There are 3 ways to turn a row about zero (a turn may also mirror it). The second row of each pair is the first, turned, with some noise. The first 27 pairs use one turn. New pairs use 2 turns, one after the other, and a turn may come again.
Known pairs, each followed by its turns in order:
[-1.06  2.18  2.05  0.17  2.23 -6.55  0.74 -1.23]
[ 5.57  2.04  0.37 -2.27  2.14 -0.83 -3.53 -0.62] : (2)

[ 0.62 -0.41  1.94 -0.63 -4.16 -0.86 -0.18 -1.57]
[ 0.44 -0.45 -2.96  1.00 -1.85 -0.67  1.32  3.12] : (0)

[ 3.31 -0.45  0.59  2.45 -2.09  2.23  3.15 -0.30]
[ 1.12 -0.95 -3.56  1.20  2.96 -1.12 -2.31 -1.88] : (1)

[-3.22  1.03 -1.59 -0.86  1.87  1.08 -1.26 -2.65]
[-1.59 -2.06 -0.83 -0.26  3.81  1.28 -2.17  0.83] : (2)

[ 0.32  1.32  1.95 -1.57 -0.42 -2.81 -2.80  3.64]
[ 2.09  1.14 -0.02  0.23  1.90 -3.05  1.74 -3.81] : (2)

[-1.55  1.81  1.12  0.42 -0.74  1.40 -2.28 -2.91]
[ 0.89 -3.39  0.23  2.43  1.85  1.08 -1.11  0.18] : (2)

[-1.41  2.29 -4.75 -0.05 -0.89  1.03  1.63 -5.11]
[-2.54  0.59 -2.25 -4.04 -2.24  1.14 -0.99 -4.99] : (1)

[ 0.25 -4.39 -1.09  1.64 -0.67 -2.95 -1.74 -3.83]
[ 3.18  1.45 -0.27  1.70 -4.23 -1.99 -3.45  0.78] : (0)

[ 3.39  0.92 -2.01 -1.55  0.14  1.50  3.40 -0.43]
[-2.49  0.72 -2.04 -0.98  1.86 -1.93 -3.58 -0.62] : (1)

[ 1.81  0.67 -2.55 -0.32  1.09 -2.71 -1.30 -1.11]
[ 3.11  0.06  0.29 -1.59  0.43  0.65 -2.63  0.97] : (0)

[-4.68 -1.98  1.73  1.34  2.47  1.05  0.93  0.71]
[ 0.52  1.49 -1.31 -0.25  3.63  1.93  2.08  3.84] : (2)

[-0.81  0.50 -2.75  2.95  1.75 -2.56 -0.71  1.66]
[ 0.18 -0.13  2.60 -3.44  1.70 -2.72  0.01  1.39] : (2)

[ 0.20 -1.54 -1.13 -0.41 -0.16  1.08 -1.61 -1.97]
[ 1.44 -0.50  1.73 -1.63 -0.28 -0.19 -1.05 -1.76] : (1)

[-0.85 -0.20  2.43  1.12 -0.16 -3.47  2.33  5.07]
[ 2.05  0.94  0.81  3.41  3.85 -1.52  3.91 -0.16] : (0)

[ 3.87  0.84  0.01  1.25 -1.27 -1.23  1.01  0.04]
[-0.33  1.21 -1.31  1.54  3.32  1.03 -1.56 -0.73] : (1)

[-5.87  1.70  0.92  0.61  0.12  0.03 -1.19  0.39]
[-3.51 -0.04 -0.93  1.62  2.82 -3.50 -1.99 -0.46] : (0)

[ 3.56  1.41  2.45 -2.20  1.47 -0.07  3.03  0.01]
[ 0.33 -0.93  3.29 -1.07  0.06  2.38  3.13  2.81] : (0)

[ 3.08 -2.79 -2.35  1.84  0.58  0.58  1.86  3.78]
[ 3.14  1.24  0.66  0.70 -0.41  2.66  2.17 -4.19] : (0)

[-0.65  0.69 -1.65  0.16  2.31 -1.64 -0.26 -1.78]
[-0.89  0.75  0.51 -1.77 -1.63  2.24 -0.97  0.09] : (1)

[-0.73 -4.03  0.39 -0.10 -1.38 -1.64 -0.75 -5.76]
[-0.11  1.20  3.70  2.71  0.87  4.65 -3.22  0.52] : (2)

[ 0.82  0.41 -2.51  2.31  0.84 -1.72 -3.20  2.19]
[ 2.97  1.66 -1.08 -2.08  1.90 -1.29 -1.50 -2.55] : (0)

[ 0.86 -3.34 -4.23  1.15  0.79 -2.24 -0.93 -0.28]
[-0.44 -0.51  2.94  1.14 -1.72  2.08 -4.11 -2.03] : (1)

[ 1.35  1.50 -1.75  0.43 -2.03 -1.41  0.26 -1.76]
[ 0.03 -0.93  1.52  0.47 -1.66 -1.32 -2.79 -0.41] : (2)

[-0.78  0.04 -0.36  1.93 -1.18  0.18  2.59 -0.48]
[ 0.25 -0.65 -3.02  1.15 -0.84  0.35 -0.16 -1.27] : (1)

[-1.04  0.51 -1.71 -4.82 -3.26  4.30 -1.30  0.21]
[-2.09 -0.92  1.94 -2.27  0.17 -5.79  2.01 -3.05] : (1)

[ 0.98  1.14  4.02 -0.18  0.75 -0.03 -2.17  2.56]
[-0.11 -0.59  0.49 -2.30  1.38 -3.39  3.54  0.47] : (0)

[-0.45  0.72 -1.86  3.22  0.99 -2.75 -1.88  0.00]
[ 1.03 -0.94  3.44 -2.25  1.71 -1.96 -0.73  0.96] : (2)

New pairs, each followed by its turns in order:
[-0.08 -1.31  3.20  1.60 -2.32 -1.32 -2.86  0.01]
[-2.97  2.48  0.14  3.09 -0.23  1.99 -1.08 -1.10] : (0) (1)

[ 1.52  2.32  0.39 -0.45 -0.45  2.93  1.28 -1.27]
[-1.70  1.10 -0.23 -2.41  1.62  0.37 -2.35 -1.10] : (1) (2)

[-1.41  0.07 -0.51  0.06 -4.21 -1.65  0.40 -0.85]
[-1.94 -0.98  2.02 -1.78 -0.23 -2.63  0.90  1.34] : (0) (2)

[ 0.49 -1.92 -1.73  1.99  1.03  1.37  2.44 -1.03]
[-2.92  1.49 -2.00 -1.55 -0.64 -0.28  0.57  1.21] : (0) (0)

[ 0.92  0.20 -0.40 -2.43  2.45  1.25 -3.36  0.67]
[-1.30  0.32 -0.78 -0.11  1.21  3.89 -2.36  1.04] : (2) (2)

[-2.29 -0.11 -1.36 -3.35  0.55  0.57 -2.01 -2.94]
[ 1.60 -2.87  1.45 -3.45 -2.08  1.66  0.36  0.92] : (2) (1)

[-3.06  1.52  1.33 -1.16  2.73  1.12  0.33 -0.10]
[-1.06 -0.37  1.70  1.94  0.56 -3.98 -0.66 -0.04] : (0) (0)

[-1.98  0.49  1.52  2.23  2.57  1.30 -2.23  0.15]
[-2.11  2.24 -0.83  0.21 -2.41  0.54  2.59 -0.65] : (1) (2)

[ 0.66  2.51  2.90 -2.17 -0.48 -1.41  0.07  0.97]
[ 1.33 -0.98  2.71  2.09  1.50  0.41  1.78 -1.89] : (0) (0)

[-1.04  0.67 -1.70  0.56 -0.47  0.64  0.58  0.60]
[-0.44  0.01  0.88  1.50 -1.48  0.42  0.55  0.61] : (2) (1)

[ 2.73  0.08  2.64  0.43 -2.59  4.40  1.63 -0.30]
[ 0.42 -2.57 -2.40  3.27 -0.02 -0.67 -0.99 -4.68] : (2) (1)

[ 2.25 -2.27  0.90 -0.85 -0.66  1.01  0.85  2.48]
[-0.35  1.04  0.43  1.62 -2.24  2.92  1.23  1.07] : (0) (0)

[ 0.81  0.96  1.24 -0.91 -2.96  1.71  0.53  1.11]
[ 1.08  1.10  0.88 -2.53  0.41  0.48 -2.01  1.40] : (1) (2)

[-1.65 -1.53 -2.08  0.70 -1.34  0.49 -2.05  3.28]
[-0.06  2.01  0.01  2.71 -2.63 -2.06  1.31  0.48] : (1) (0)

[ 2.58  4.02  4.08  0.44  1.43 -1.23  0.79  0.38]
[-1.75 -0.10  2.68 -0.46 -4.83  0.76 -1.71 -2.67] : (2) (2)

[ 0.85  1.43  1.22 -2.11  0.45  1.44 -3.45  1.03]
[ 1.83  0.95 -0.94 -1.78 -1.98  1.00 -2.93 -1.37] : (2) (1)

[ 0.61 -0.04 -0.67  0.89  1.01 -0.08  0.91 -0.86]
[-0.04 -0.08  0.91  0.32  0.48 -1.37  0.66 -0.03] : (2) (1)

[ 1.00 -2.95 -2.37  3.03 -5.41  4.14  0.23 -1.39]
[-4.31 -3.43  0.84  3.32 -1.95 -3.13 -3.89  2.60] : (0) (2)

[ 2.27  1.69 -0.95 -0.98  1.60 -1.02  1.36 -0.96]
[ 0.02  1.21  2.60 -1.13  0.64 -0.93  0.77 -1.99] : (2) (1)

[ 0.71 -2.40  2.72 -3.98 -0.82  0.57  1.38 -2.20]
[-2.54  3.96  0.44  0.16  2.65  2.70  0.45  0.77] : (1) (1)

[-2.49 -1.73 -0.44  2.68 -0.52  1.87  0.93 -3.45]
[ 0.77 -4.44  0.53  1.95  0.53 -1.40  0.89  2.68] : (2) (1)

[-4.35 -1.56 -0.56 -3.28 -0.76  1.39  1.76 -2.43]
[ 3.39 -3.74  1.23  1.96 -2.83  1.32  1.53 -1.56] : (0) (1)

[-2.10  2.63  1.85 -4.50 -1.37  1.38  0.00 -0.93]
[-2.57  3.65  0.51 -0.51  3.00  0.20  2.30  1.87] : (0) (2)

[ 0.02 -3.04  0.54 -0.52 -0.16 -2.05  2.82  1.29]
[ 2.05 -0.78  1.43 -0.15 -3.00  0.52  1.46  2.24] : (0) (2)

[-0.25 -0.74  0.90  4.96 -0.98  0.26  0.02  0.79]
[ 0.75  2.00  0.36 -0.31 -3.37  1.48  0.09 -2.74] : (1) (0)

[-0.88  1.27 -0.17  0.67 -0.03  1.63 -1.42  1.01]
[ 0.40  0.21 -0.13  1.12 -1.91  0.37 -1.84  0.57] : (2) (1)

[ 3.14 -3.77 -0.61  0.28  1.11  1.71  0.18 -2.29]
[-4.31 -1.37 -1.86  0.58 -1.92 -0.08  2.00 -0.55] : (2) (0)

[ 5.25 -1.03  2.02 -2.08 -2.33 -1.55 -1.11  0.37]
[-2.04  3.28 -0.87 -0.44 -5.41 -0.97  1.10 -1.36] : (0) (2)

[ 3.25  1.89 -2.76  0.77  2.76 -1.76  0.87  0.41]
[ 0.43  0.03  0.33 -3.06  3.69 -2.09  0.02  2.35] : (0) (1)

[-0.61 -0.94  2.89 -0.40  1.74 -1.15 -0.84 -0.19]
[-0.25 -2.08 -1.53 -1.76 -1.86  1.34 -0.17 -0.54] : (2) (2)

[ 1.21  3.77  0.86  1.58 -1.76  0.05  3.40 -0.21]
[-1.20 -1.11 -4.32 -2.02  0.23 -1.86  1.43  1.91] : (0) (2)

[ 1.79 -2.22 -1.39 -0.79  1.03 -0.34 -0.84  1.38]
[ 1.74  1.43  0.08 -0.60  1.98 -0.63 -1.44 -1.34] : (0) (1)

[ 1.18  1.65 -1.70  1.35  0.79 -0.17 -0.40 -0.45]
[-0.29 -1.60 -1.69 -0.08  0.38  0.07  0.05 -1.99] : (0) (2)

[-3.31  2.06  1.46  2.58  0.84 -1.40 -2.15 -2.08]
[-2.84  0.04 -3.19  1.25 -3.70  0.75  0.55  0.97] : (1) (2)

[-0.14 -1.31  4.66 -0.50 -0.78 -0.66 -1.28  3.03]
[-0.44 -0.42 -2.40  3.41  1.90  1.69 -1.85  2.72] : (1) (1)

